The rows are grouped in 4 different ways at once. Each group adds its own fixed numbers to the row, and there is some noise. The rows also spread widely along 15 directions, which tell nothing about the answers.
(in the rows, 128 means zero)
Known rows, each followed by its group in each grouping:
[103  77 154 150 126 155 119 135 129 143 175 143 130 196 185 101 125 178
 170 135 166 124  90 133  99 138 144 166 131 145 150 129 144 100 136 125
 131 144 107 125 173 123] | j880 j200 (2) bemu
[136 122 112 112 162  89 102  89 144 121  95 184 119 117 168 112 139 163
 153 111 122  91 112 139  94 102 118 124 142 102 138 129 137 137 127 136
  87 115 104 129 144 156] | j106 j200 (1) ruk
[159 127  82 103 183 115 149 116 149 128 146  96 156 149 110 147 121 134
  94 134 111 117 180 127 180  79 124 129 119 128 135 162 117 140 151 127
 153 139  91 118 155 131] | j408 j720 (3) bovo
[135 178  98 139 141 106 144 146 154 107 138 120  89 103 117 140 140 114
 151 142 100 132 127 125 125 166 147 119 136 108 132 114 133 148 120 104
 128  84 122 122 132 124] | j773 j720 (1) bemu
[114 142 171 123  78 135  80 102 167 177 127 100 162 114  65 108 111 185
 130 134 166 106 146  78 170 138 124  93 132 161  71 158 120 146  92 125
  66 142  76  80 144 144] | j675 j851 (2) ruk
[174 174  90 148 125 128 169 156 126  89 114 139 141 122  28 154 124 116
  28  91 131 160 141 132 158 130  92 152 123 144 105 155 112  97 101 136
 145  89 138 120 100 169] | j408 j414 (3) roki
[110 115  40 130 161  90 163 112  78 120 151 110 140 163 161 112 117 167
 109 101 116 100 171 152 107 153 170  95  93  92 166 169 123 110 115 131
 105 101 110 112 141 215] | j880 j851 (0) Bip
[107 148 123 160  94 164 156 170 151 122 157  82 138 124  93 147 102 114
 104 156 135 152 153  86 163 156 165 127 125 160 105 149 141 133 116 104
 132 115 132  99 144 116] | j773 j564 (0) bovo
[ 95  91 109 120 171 114 111 100 151 125  95 138 125 105 178 140  93 100
 128 149  90 118 125 142 154 121 174 104 132 117 170 142 145 178 184 108
 107 130 141 132 123 131] | j675 j564 (0) roki
[159  97 136 108 142 124 117 116 186 149 133 171 131 146 178 113 122 159
 126 111 181 136  92 102 138 105 137  84 118 143 155  96 128 161 147 102
 147 120  84 137 131  80] | j106 j414 (0) Bip
[ 89 128 146  89 108 109  68 114 160 161 155  69 133 109 129 108 149 133
 127 113 116 116 125 140 176 134 183  98 182 128 122 113 129 167 105 135
  98 108 106 115 103 164] | j408 j720 (2) bovo
[119  96 112 101 195 125 102  87 152 154 111 152  94 112 146 125 123 136
 127 139  98 124  87 159 152 180 145  64  80 102 172 102 130 192 183 113
 102 125 107 142  63 118] | j675 j414 (3) Bip
[162 217 136 139 136 116 181 166 135 107 163  83  81 132 148 172 134 107
 109 160 155 180 155  94 158 136  99 154 138 192 136 142 124 156 180  56
 195 108  98  96 198 120] | j773 j720 (3) bemu
[104 160 158  86 124 124  99 137 137 148 180  50 109 122 103 115 173 137
 118 111 115 123 115 138 197 140 128 154 151 158  99 120 116 146 130 128
 117 137  80 111 103 175] | j408 j200 (3) roki
[150  67  69 146 146 153 132 134 161 129 105 195 135 147  99 120 111 158
 113 121 146 118  90 127 103 168 161  83 109  88 155 107 149 130 102 154
 100  87 147 149  75  96] | j675 j200 (3) ruk
[156 160 152 117 108 119 115 103 173 150 153 111 124 130 109 146 125 134
 143 147 151 167 127 131 123 126 136 116 179 123 136 126 120 157 119 113
 150  78 118 113 173 106] | j408 j200 (0) bovo
[120 120 155 108 100 122 129 180 151 137 183  75  86 125 167 123 182 122
 136 138 147  90  98  86 143  86 152 182 207 124 110 102 155 147 147 132
 162 124 101 111 133  91] | j880 j414 (3) bemu
[ 79  95 100 143 149 143 113 163 174  96  93 127 215 136  58 117  77 176
 114 115 123  70 185  98 203  86 178 120 112 167  97 183 154 110  78 153
  41 167 105 109 122 160] | j880 j564 (3) roki
[158 167  72 150 164  74 170 114 110  61 131 170 115 118 149 136 139 132
 128 116  88  97 137 140  83  96  86 173 103  92 117 138 101 119 145 107
 142 127 111 124 154 165] | j408 j200 (0) Bip
[163 155 154 109 194 142 120  81 130 171 132 100  65 111  63 166 138 119
 119 176  85 173  97 191 164 211  76 130 113 111 163 139 133 168 197 122
 144  96 120 123 114 113] | j675 j564 (3) bemu
[ 80  94 122 117 108 136 136 166 159 141 135  89 121  98 166 107 116  84
 118 113 108 114 118  72 191 137 190 121 123 152 100 130 154 136 127 119
  90 130 112 130 129 111] | j675 j851 (0) roki
[ 90 160 145 133 160 136 126 148 150 104 139  86 118 110  75 146 120 110
 132 154  93 134 138 154 182 137 145 148 143 144 122 156 142 145 136 127
 110 133 117 111 128 143] | j773 j414 (3) Bip
[133 211 133 114 180  82 144 132 106 120 130 102  46  95 192 166 148 138
 141 165 130 143 144 125 127 174  98 126 126 156 156 138 143 189 194  73
 125  97  95  98 184 160] | j880 j200 (2) bovo
[138 128 156 126  91 154 127 120 119 160 179  79 117 148 111 136 143 117
  77 136 149 158 109 140 141 129 118 173 171 139 124 134 111 126 154 124
 189 121 136 106 124 140] | j773 j564 (2) ruk
[140  71 129 129 136 123  80  59 155 161 124 172 124 148 137 131 121 136
 134 148 128 126  85 195  82 120 151 113 193  53 187 117 115 164 156 138
 158  90 166 130  91 109] | j773 j851 (2) bemu
[111 127 151 148 150 171 132 145  91 166 164 112  94 170 121 127 126 167
 121 136 167 183  89 169 141 235 123 122 103 170 170 141 151 121 135 124
 110  96 118 113 139 164] | j675 j851 (2) ruk
[151  77  84 146 123 134 147  95 177 137  99 157 141 122 131 140  73 105
 116 159 102 114 143  97 108 122 160 104 115  77 136 136 122 147 154 115
 144 113 157 134 124  70] | j880 j564 (2) bemu
[139 143  94 139 167 148 157 214 146  89 170  77 122 128  23 158 168 156
 112 146 129  83 139 116 180 118 127 172 154 110 104 137 164 125 110 169
 143 120 109 101 102 104] | j773 j414 (0) roki
[155 173 121 151 107 124 139 111 108 136 167 155 124 161  96 109 143 185
 123  88 145 161 109 153  96 201 100 129  88 137 129 122 104  92  83 112
 127  87  99 122 136 192] | j408 j564 (0) bemu
[110 141 122 112 147 154 102 146 169 148 172  72 122 146  97 133 143 168
 129 153 141 120 132 133 193 159 159  88 122 149 152 102 120 199 145 106
 137 135  96  99  69 134] | j106 j564 (3) bemu
[157  95 115  89 165 112 126  60 175 162  97 141 169 130  98 119  82  86
  97  80  90 174 141 171 182 110 139 113 118 128 148 172 117  95 113 148
 115  94 120 165 171 141] | j106 j851 (0) roki
[109 140 138 163 146 152 134 170 134 111 135 146 105 118 114 137 134 156
 137 150 132 114 104 112 137 165 116 150 113 149 108 133 156 134 126 117
  93 131 109 107 122 113] | j773 j851 (3) bovo
[162 132  97 154 116 143 166 152 120 129 218 121 131 210 116 115 150 191
 139 116 172 134 117 125 100 156 120 149 101 127 141 113 113  89 106 119
 183 119  88 115 157 132] | j880 j720 (0) bemu
[ 61  40 149 132  80 144  78  99 155 162 171 121 180 170 144  71 111 152
 162 109 131  95  96 138 108  96 208 127 167  97 118 139 128  98  86 165
  94 147 114 129 127 139] | j675 j414 (1) Bip
[178  89  80 135 132 135 167 114 145 147 146 170 151 169 140 108 113 154
 123 102 144 124 123  97  95 117 122 131  83 107 122 132 119  82 113 134
 147 122  99 148 166 102] | j675 j564 (1) ruk
[141 154 167 131 147 133 112  91 143 160 159 122 108 130 110 138 127 175
 182 163 120 144 121 147 111 179 101 133 116 123 124 142 135 137 139 116
 114 110  88 114 186 114] | j408 j564 (2) bovo
[142 175 147 171 157 159 156 165 137 100 122 128  98 119  92 186 111 135
 123 198 144 156 123 116 147 155  83 158 128 159 134 146 154 163 174  94
 143 118 135  91 160  92] | j408 j564 (0) ruk

New rows. What belongs after each?
[142 132 109 136 123 141 139 168 143 128 156 108 154 158  86 124 134 162
  84 109 163 118 142 114 176 116 127 138 131 154 118 138 120 125 103 132
 137 122 104 104 114 146] | j408 j851 (2) bemu
[143 122  85 147 162 107 130 143 174  93 149 165 121 141 181 138 136 181
 203 164 141  76 135 109  78 100 153 113 139  91 153  97 142 173 142 104
 139 121  99 116 160  72] | j106 j720 (2) bovo
[123 141  98 110 171 104 151 144 109 122 132  72  88  92 137 148 144 102
  89 143  89 104 144 136 170 132 128 141 145 110 130 156 141 160 169 131
 124 107 122 108 118 147] | j408 j851 (2) Bip
[159 124  81 157 122 130 143 115 151 135 152 159 170 198 126 128  92 192
 118 127 193 135 160 115 109 121 145  78 103 135 166 135  91 148 121  95
 160 118 106 103 145 136] | j675 j851 (2) bemu
[110 169 106 172 135 153 132 129 159  79 132 152 139 121  52 145  96 125
 130 150  90 150 121 146 154 169 118 122  62 143 118 113  91 155 133  88
 130 150 129 118  79 147] | j106 j414 (0) roki
[165 169 121 121 131 107 138  73 145 146 146 110 125 134  86 142 120 124
 123 133 106 151 153 154 129 127 108 134 139 107 130 159  93 133 135 110
 159 101 109 114 161 145] | j773 j851 (3) bemu
[ 42 133 188 127  86 144 104 124 115 160 169  59 103 106 186 101 120 112
 147 141 101 140 111 114 159 193 167 135 119 175  99 145 138 137 149  93
  82 143 102 107 147 166] | j408 j564 (2) Bip
[ 86 117 141 135  60 118 104  71 144 148 178 112 131 120 155  86 117 117
 167 123  82 123 107 123  89 160 175 118 114  92  90 114  85 122 111 104
 117 131 109 130 122 153] | j408 j414 (2) Bip
[115 184 118 157 119 122 136 165 128  96 162 133 104 121 149 121 154 181
 145 130 139  89 129  83 129 154 112 140  83 163  96 103 114 153 136  75
 123 155  79  94 113 157] | j773 j564 (2) bemu
[116 141 119 128 197 135 111 113 125 126 151 124 128 145  90 136 136 181
 130 151 103  98 129 168 175 135  90 144  76 138 135 133 108 163 163 120
 116 181  80 104  95 163] | j880 j851 (3) bovo
[144 152 117 153 115 135 145 129 120 135 203 101 113 166  95 123 151 176
 175 148 124 117 128 142  92 169 116 159 124  92 114 132 112 110 108 127
 147 108  96 103 160 130] | j408 j851 (2) bemu
[143 120 141 147 118 127 131 112 169 130  75 173 133 102 126 141  79 107
 108 137 136 147 124 102 134 122 123 129 136 147 121 151 136 128 132 112
 105 106 142 127 162 102] | j880 j851 (2) ruk
[ 81 133 134 102 157 107 113 135 110 121 152  76 102 108 177 117 165 124
 116 124  95  72 129 128 177  95 120 173 138 147 115 138 137 155 178 118
 118 175  86 103 118 186] | j106 j414 (2) bemu
[158 132 107 161  88 129 160  93 146 128 142 155 129 127 107 134  96  84
 123 126  97 176 120 137  81 151 141 142 129  89 118 141 106  92 103 114
 157  76 154 139 166 108] | j773 j851 (0) bovo
[ 86 108 118 114 138 113 100 123 122 139 155  82 141 148 176 122 134 167
 123 139 135  75 157 129 150  93 166 126 166 129 149 154 135 167 158 122
 119 147 108  89 130 181] | j408 j564 (2) bemu
[124 101 150 122 125 129  89 155 187 121 116 156 142 126 123 114 138 132
 133 101 155 124  88 145 153  93 156 144 199 149 138 100 156 129  93 149
 110 101 130 138 122 116] | j106 j720 (2) ruk
[ 97 133 137 107 132 121 137 144 166 129 179  79 103 137 198 121 125  85
 170 134 114 166 119 134 152 141 201 126 155 147 156 109 129 155 142  97
 140  98 113 143 166 117] | j408 j200 (3) Bip
[133 155 149 132 172 128 132 138 162 120 129 153 105 119 146 134 122 158
 141 141 149 137 110 100 161 149 108 106  80 171 133 119 137 166 164  80
 121 142  74 120 142 103] | j773 j414 (0) Bip
[ 83 120 147 136  86 132 104 120 125 149 147 110 120 129 156 108 119 132
 136 117 136 151 112 145 106 179 189 118 169 131 139 137 145 115  98 124
  98  83 144 120 142 174] | j773 j564 (2) ruk
[118 138 136 163  81 145 139 142 147 126 159 121 117 115 104 118 124 139
 142 142 131 119 110  88 114 166 142 130 125 117  86 129 127 122 104 111
 115 114 113 104 128 100] | j773 j851 (0) Bip
[107 111  95 163 145 123 134  80  89 129  88 168 138 134 131 130  84 160
 107 143 111 110 145 135  95 161 117 106  87 114 136 194 134 118 144 120
  69 132 129 102 144 187] | j675 j851 (3) ruk
[108  99  67 142 129 133 141 171 143 100 155 150 154 166 148  91 135 162
 118  72 134 101 127 130 130 135 188 121 108 136 144 107 134 106  76 135
 107 113 115 140  94 173] | j106 j564 (3) bemu
[188 120 115 144 138 157 184 146 136 142 122 133 128 152  87 159  96 121
  58 130 166 178 134 102 143 148 100 131 115 144 138 170 147 103 138 130
 165  79 135 125 169  92] | j408 j414 (2) bemu
[168 133 101 116 116 140 175 151 113 131 172  69 124 157  92 147 140  99
  31 113 148 164 134 135 155 110 119 163 167 133 132 152 110 110 140 140
 193  89 139 116 124 142] | j408 j200 (3) Bip
[135 132  97  89 195 111 127 146 186 112  73 115 107  58  94 153 118  72
  72 126  90 125 135 135 217 121 152  89 138 127 145 123 148 194 153 133
 108  96 135 137  69 113] | j106 j414 (2) Bip
[ 83 122 150 134 102 120 117  81 147 128 138 115 137 110 164 108  96  84
 158 129  63 128 131 132 138 115 141 166 113 137  94 153 102 117 149  96
 111 163 114 129 168 152] | j106 j851 (2) roki
[133 129 140 137  84 116 112 134 158 123 127 143 126 101 123 122 137 144
 115 125 149 106 103 100 114 114 137 125 173 113 104 118 131 148 115 122
 118  99 126 105 106 110] | j408 j564 (0) Bip
[135 175 114 127 146 118 161 191 180 101 144  92  68  88 133 161 143  78
 146 157 114 143 133 102 158 149 168 132 168 127 138 104 157 173 141 101
 156  75 131 127 143  80] | j773 j414 (2) bemu
[142 145 126 139 120 130 136 119  85 119 169 100 163 167  69 121 151 192
  81 108 144  95 146 130 143  97  58 190 121 152  85 184 114  75 123 142
 137 169  79  82 158 197] | j106 j720 (0) roki
[115 105 126  95 149 114 112 111 133 146 131  96 121 111 120 120 137 102
  92 101  96 129 115 171 162 130 164 130 172 105 148 146 145 126 126 155
 117  88 135 135 109 157] | j773 j564 (0) Bip
[103 143 141 109  89 116 128 125 135 142 175  49 132 133 101 124 132  82
 113 113 108 156 144 152 157 112 175 162 199 127 123 150 127 104  97 144
 147  93 135 118 166 178] | j880 j414 (0) ruk
[152 149  80 120 147 108 162 132 144 114 106 110 106  89  95 160 112  58
  79 128  82 157 144 142 152 132 146 132 156 102 141 147 132 141 144 127
 144  70 163 137 125 128] | j675 j564 (1) roki
[115  57 148 160  96 164  96 121 149 139  94 188 101 103 122 133 118 104
  95 155 137 125  34 129  99 147 142 129 177  84 139 100 159 156 152 143
 123 101 186 129  55  77] | j675 j414 (0) ruk
[181 191  48 143 208 118 178 167 141  71 156 145 125 140  73 147 154 201
 140 139 122  79 158  99 154 133  65 136  30 125 105 109 106 146 131 106
 138 162  57 108 119 137] | j408 j200 (0) ruk
[139 137 111 120 147 108 122 113 172 111 165 120 161 143 116 135 133 153
 137 137 126  89 161 117 150  38 130 148 142 117 116 131 102 152 139 117
 167 166  83 107 147 126] | j773 j414 (0) bovo
[139 164 132 146 108 130 132 150 146 119 139 146  95 121 127 131 141 118
 109 115 141 174  81 132 136 188 129 116 127 153 143  89 126 146 117  93
 140  77 133 127 104 137] | j408 j720 (0) bemu
[114 139 158 131  96 149 134 139 164 140 181  90 105 121 114 115 132  90
 174 135  88 161  99 132 137 168 159 172 147 129 100 110 134 104 104 126
 129 103 120 141 161 104] | j408 j564 (3) ruk
[114 137 136 163 101 106 117 107 182  98  84 174 125  93 155 143  79  97
 140 163 117 139 120 106 102 120 161 101 153 127 133 125 122 175 147  77
 116 109 152 119 133  94] | j880 j720 (3) Bip
[ 96  95  87 133 169 165 122 178 175 109 138 104 173 166  58 130 106 150
 119 130 138 126 144 156 196 140 197  95 135 140 166 139 153 141  82 157
  98 107 138 122  93 145] | j106 j200 (0) bemu
[ 79  90 137 115 132 152 108 132 166 153 164  97  93 116 153 109 126 108
 158 144  87 126  85 116 166 189 179 114  91 122 124  89 135 158 157 113
 116 143 110 147  84  98] | j880 j414 (2) roki
[117 116 102 146 136 131 133 132 146 110 127 147 136 124 122 109 116 147
 130 118 109 110 119 118 132 157 141 111  88 131 112 132 131 120 112 119
  89 131 102 128 114 131] | j106 j720 (3) Bip
[120 152 183 120  90 129 109  94 156 165 139  98 105 112 137 135 109 106
 117 150 146 177 112 114 142 148 142 103 158 157 128 139 119 170 163  87
 136 104 112 108 151 118] | j675 j414 (3) Bip
[155 118  63 156 156 148 170 170 171  84 139 161 148 129  78 139 117 136
 111 133 102  95 135  94 153 107 123 148  68 114 101 104 118 128 121 124
 147 152 118 134  93  86] | j880 j564 (0) bovo
[ 77 140 122 119 113 107  89 115 162 125 172  78 110 118 170 127 137 137
 175 168 105  92 131 114 145 131 185  95 146 112 138  92 106 214 169  75
 139 153 104  97  95 135] | j880 j720 (0) roki
[145 147 108 153 132 153 185 203 117 116 151 108 110 127  85 134 136 150
 104 119 146 133 127  81 158 185 112 150  95 156  93 157 169  85  96 139
 100  95 100 113 159 114] | j408 j851 (0) roki
[ 99 129 110 116 117 134 108 160 160 113 141  72 137  97  41 128 144  90
  74 113  96 110 124 165 198 113 185 133 196 106 116 121 120 152  91 161
 119 101 153 114  32 153] | j773 j851 (3) Bip
[138 145 128 201  79 139 153 138 129  86 139 167 137 138 121 144 104 141
 108 160 157 119 125  96  78 100  99 170 135 131  97 147  97 126 148  86
 164 143 138  87 140 108] | j773 j851 (2) Bip
[142 176 159 134 146 148 140 170 157 141 149  93  80 101 107 167 133 144
 144 183 145 154 125 102 158 186 119 124 136 155 125 127 162 176 152 101
 125  91 108 102 160  76] | j408 j564 (2) bovo
[134 129 130 120 122 125 124 113 139 151 128  98 145 135  82 132 111 146
 106 124 144 139 149 125 144 140 136 120 151 138 119 177 139 115 114 143
 103  99 116 110 166 150] | j675 j200 (2) roki
[ 63 128 142 123  93 129  90 149 169 115 153  93 164 117 154 103 122 122
 131 117 114  95 140 105 187  83 184 143 148 172  96 114 111 155 115 107
 103 172 107 112 110 174] | j408 j564 (2) ruk
[148 181 132 137 169 145 149 105 157 137 157  83 128 146  35 167  96 120
 145 182 102 172 165 151 170 148 101 135 101 134 137 170 106 145 156 110
 161 130 103 107 179 120] | j675 j414 (1) bemu
[121  67 125 141 125 123 110  32 114 152  95 179 141 137 165 126  80 124
  92 136 120 138 105 156  77 127 138 100 128  84 163 170 119 130 175 116
 130 118 154 127 125 145] | j773 j414 (0) Bip
[139 140 107 100 130  86 112 147 148 119 156  96 133 125 116 122 179 161
 110 104 135  58 140 124 157  57 137 159 192 106 121 113 127 153 115 146
 144 126  97 100 105 160] | j880 j564 (0) bemu
[ 96 156 112 174  92 153 160 172 157  94 164 119 145 147 133 137  89 111
 143 148 136 163 148  98 123 130 172 134 121 161 120 132 120 125 107  88
 142 123 130 113 166 126] | j106 j414 (1) bovo
[174  99  93 131 150 153 164 126 176 143 128 132 169 156  57 129  88 125
 102 113 126 147 149 118 170 128 131 120  93 128 124 162 130  91  94 146
 132 104 114 137 161  95] | j106 j851 (0) bemu
[124 110 106 146  81 146 135 136 108 142 131 124 133 144 131 135 113 119
  35 116 175 163 115 123 115 149 151 111 156 141 146 141 121 139 130 119
 144  87 169 108  92 167] | j675 j200 (2) bovo
[141 138  79 117 180 129 160 197 136 116 158 116 120 166 139 121 151 177
 114  94 170 124 141 117 171 160 151 108  99 162 157 118 150 128 103 129
 115  95  88 131 131 155] | j408 j200 (2) bemu
[172 117  91 109 163 142 159 132 156 135 128 123 132 137  91 128 122 107
  73 102 113 150 126 126 183 140 113 127  88 145 126 131 126 107 130 135
 142 119 108 146 123 120] | j106 j720 (3) ruk
[ 95  93 135 118 108 135 130 119 145 160 113  79 107  87 153 133 101  72
 114 165 100 113 129  71 148 120 169 121 164 108 102 165 164 149 162 132
 103 123 135 112 153  96] | j675 j414 (1) ruk
[ 86  55 164 182 131 186 106 181 158 112 111 195 129 156 161 130  98 164
 150 160 180 125  58 120 118 141 157 143 156 155 154 123 184 137 142 127
  89 123 150 123 116  64] | j408 j851 (3) roki
[132 120 132 136 129 117 141 105 129 140 135  93 106 117 143 150 110 121
 137 177 121 123 146 111 100 137 143 128 171  97 128 181 156 134 165 121
 131  99 128 100 191  92] | j773 j720 (2) Bip
[130 153 100 145  95 121 156 140 161 127 193 101 102 146 145 125 131 132
 192 149 112 136 140 106  86 175 188 120 130  96 133  98 116 139 110  93
 153  85 114 126 157 104] | j880 j564 (3) bemu
[ 95 157 135 146 158 159 155 130  79 127 175  78 116 158 128 134 114 157
 121 145 113 151 150 141 158 196  95 163  51 192 122 179 127 106 172  95
 119 165  88 100 175 192] | j106 j564 (2) roki
[141 138  56 149 132 130 179 175 138 103 140  76 111 116  85 168 118 147
 105 184 133  84 182  75 120 145 172  94 151  76 126 153 154 167 134 129
 133  82 138  83 113  89] | j880 j564 (3) Bip
[122 146 121 131 118 104 147 133 153  95 114 134 157 115 141 121 103  69
  92  84 107 146 152 132 167  63 134 183 151 175 106 156 112  95 109 117
 130 129 130 134 178 178] | j106 j851 (2) ruk
[166  73  80 136 186 127 160  86 110 157  77 155 125 150 145 161  78 134
  71 151 148 146 152 143 106 150 132  88 135  91 197 206 165 129 172 137
 128  65 161 120 168 116] | j773 j851 (2) bemu
[105 150 126 101 135 103 104 128 157 127 148 132 109 118 164  87 154 113
 154  72 100 143  92 155 156 154 158 121 116 153 133  83 120 126  92 114
  99 113  93 155 119 179] | j106 j720 (1) ruk
[140 150 125 129 160 155 149 159 161 137 128  84 104  95  42 161 117 100
 104 160 103 153 139 127 193 176 128 130 126 133 114 150 154 141 125 138
 118  91 130 117 126  89] | j773 j851 (2) bovo
[149 143 187 120 111 125 116  89 161 151 107 118 140 123 109 142  98 107
 109 137 143 170 136 129 149 100  98 161 176 169 118 182 129 120 144 117
 132 109 124 112 209 127] | j106 j200 (2) bemu
[ 85 105 151 168 120 171 108 200 183  96 139 155 115 111  98 116 132 154
 171 147 140 100  69 113 135 169 170 129 138 134 110  84 168 146  94 137
  81 117 125 123  81  71] | j106 j414 (2) Bip
[ 70 118 160 143 104 145  93 137 136 132 146 115 132 136 140 118 120 170
 139 140 154 116 114 109 138 149 167 113 145 157 123 144 145 147 131 110
  91 141 108  98 120 153] | j773 j414 (3) roki
[ 94 131 126 110 125 134 122 114 126 158 146  83 113 121 123 113 120 111
 115 110 111 164 120 150 159 199 172  94 117 138 142 139 144 125 105 129
  94  87 120 130 126 186] | j106 j414 (0) ruk
[130 160 123 119 128 101 137 143 107 127 162 107  94 125 135 118 171 141
 123  96 123 123 112 140 127 153 127 151 153 117 129 132 145 112 105 136
 121  83 103 119 145 178] | j408 j414 (0) bemu
[137 118 160 137 119 146 132 147 150 139 138 145 139 157 128 116 112 150
 106 103 185 165  99 126 153 131 123 132 134 183 139 140 139 110 109 121
 123 106 106 121 158 120] | j106 j851 (0) Bip
[157  89  99 109 129 133 142 127 159 140 156 120 148 155 131 116 138 128
  84 107 141 102 119  96 167  68 122 150 124 129 118 120 107 132 149 129
 175 157 101 126 115 111] | j675 j200 (0) bemu
[127 105 116 139 182 161 130 152 138 137 170 130 117 176 118 132 133 184
 141 142 158 132 106 153 149 173 135 120  98 136 168 121 137 140 148 127
 138 127 102 122 112 112] | j773 j851 (2) roki
[ 97 109 128 112 181 136 116 143 178 116 156 108 133 147 165 131 122 133
 169 155 122 108 135 128 179  83 168 131 133 150 155 119 140 173 164 113
 135 166  92 125 145 113] | j106 j414 (3) ruk
[115 162 172 108 118 117 134 111 104 151 137  94  79 102 192 123 139  92
 102 119 123 164 103 109 151 158 104 159 122 178 111 149 136 124 170  90
 126 127 100 117 177 170] | j773 j200 (0) ruk
[122 130 133 152  58 104 106 117 161 106  79 176 149  83 133 116 114 115
  99 110 127  90 118  86  99  69 133 147 185 119  84 138 125 131 105 116
  99 116 147 108 115 140] | j106 j564 (1) bemu
[131 134 104 121 155 120 140 176 156 113 107 107 111 111 134 153 129 125
  82 146 145 104 142  84 187 111 141 112 152 157 140 135 157 179 160 110
 126 120 119 103 109 110] | j880 j720 (3) bemu
[ 94 101  89 162 113 130 142 116 104 113 151 118 125 140 138 126 118 128
 126 146  93  93 138 133  85 140 162 147 136  74 126 159 133 115 135 132
 126 124 147 109 121 163] | j773 j414 (2) bemu
[132 135 158 127 101 140 100  86 135 156 132 131 133 132 114 137 115 125
  81 137 145 158 105 140 130 112 104 131 149 138 129 140 103 151 157 110
 151 129 127 105 115 149] | j106 j414 (1) bovo
[ 91 152 121 135 142 112 115 170 169  79  96 139 115  71 124 141 128  97
 106 121 107 115 114 113 184 113 155 131 149 153 118 113 145 170 134 108
 100 127 133 123  82 143] | j773 j414 (0) roki
[109 185 156 137 119 123 156 149 133 125 142  85  82 107 177 155 104  80
 136 160 128 192 141 103 146 169 146 136 141 178 137 151 147 149 161  73
 134  92 123 114 209 136] | j408 j414 (2) ruk
[128 180  89 116 144 100 155 183 130 110 190  97  89 159 183 120 169 146
 145  94 154 145 132 146 136 155 173 119 145 153 179  92 125 155 109  95
 153  73  92 123 140 173] | j106 j851 (3) bemu
[173 142 100 147 138 131 150 139 166 117 128 150 131 142 127 162 101 167
 100 160 184 136 148  89 125 124 127  82 119 135 153 123 116 187 160  84
 165 104 119 101 126  84] | j408 j564 (2) Bip
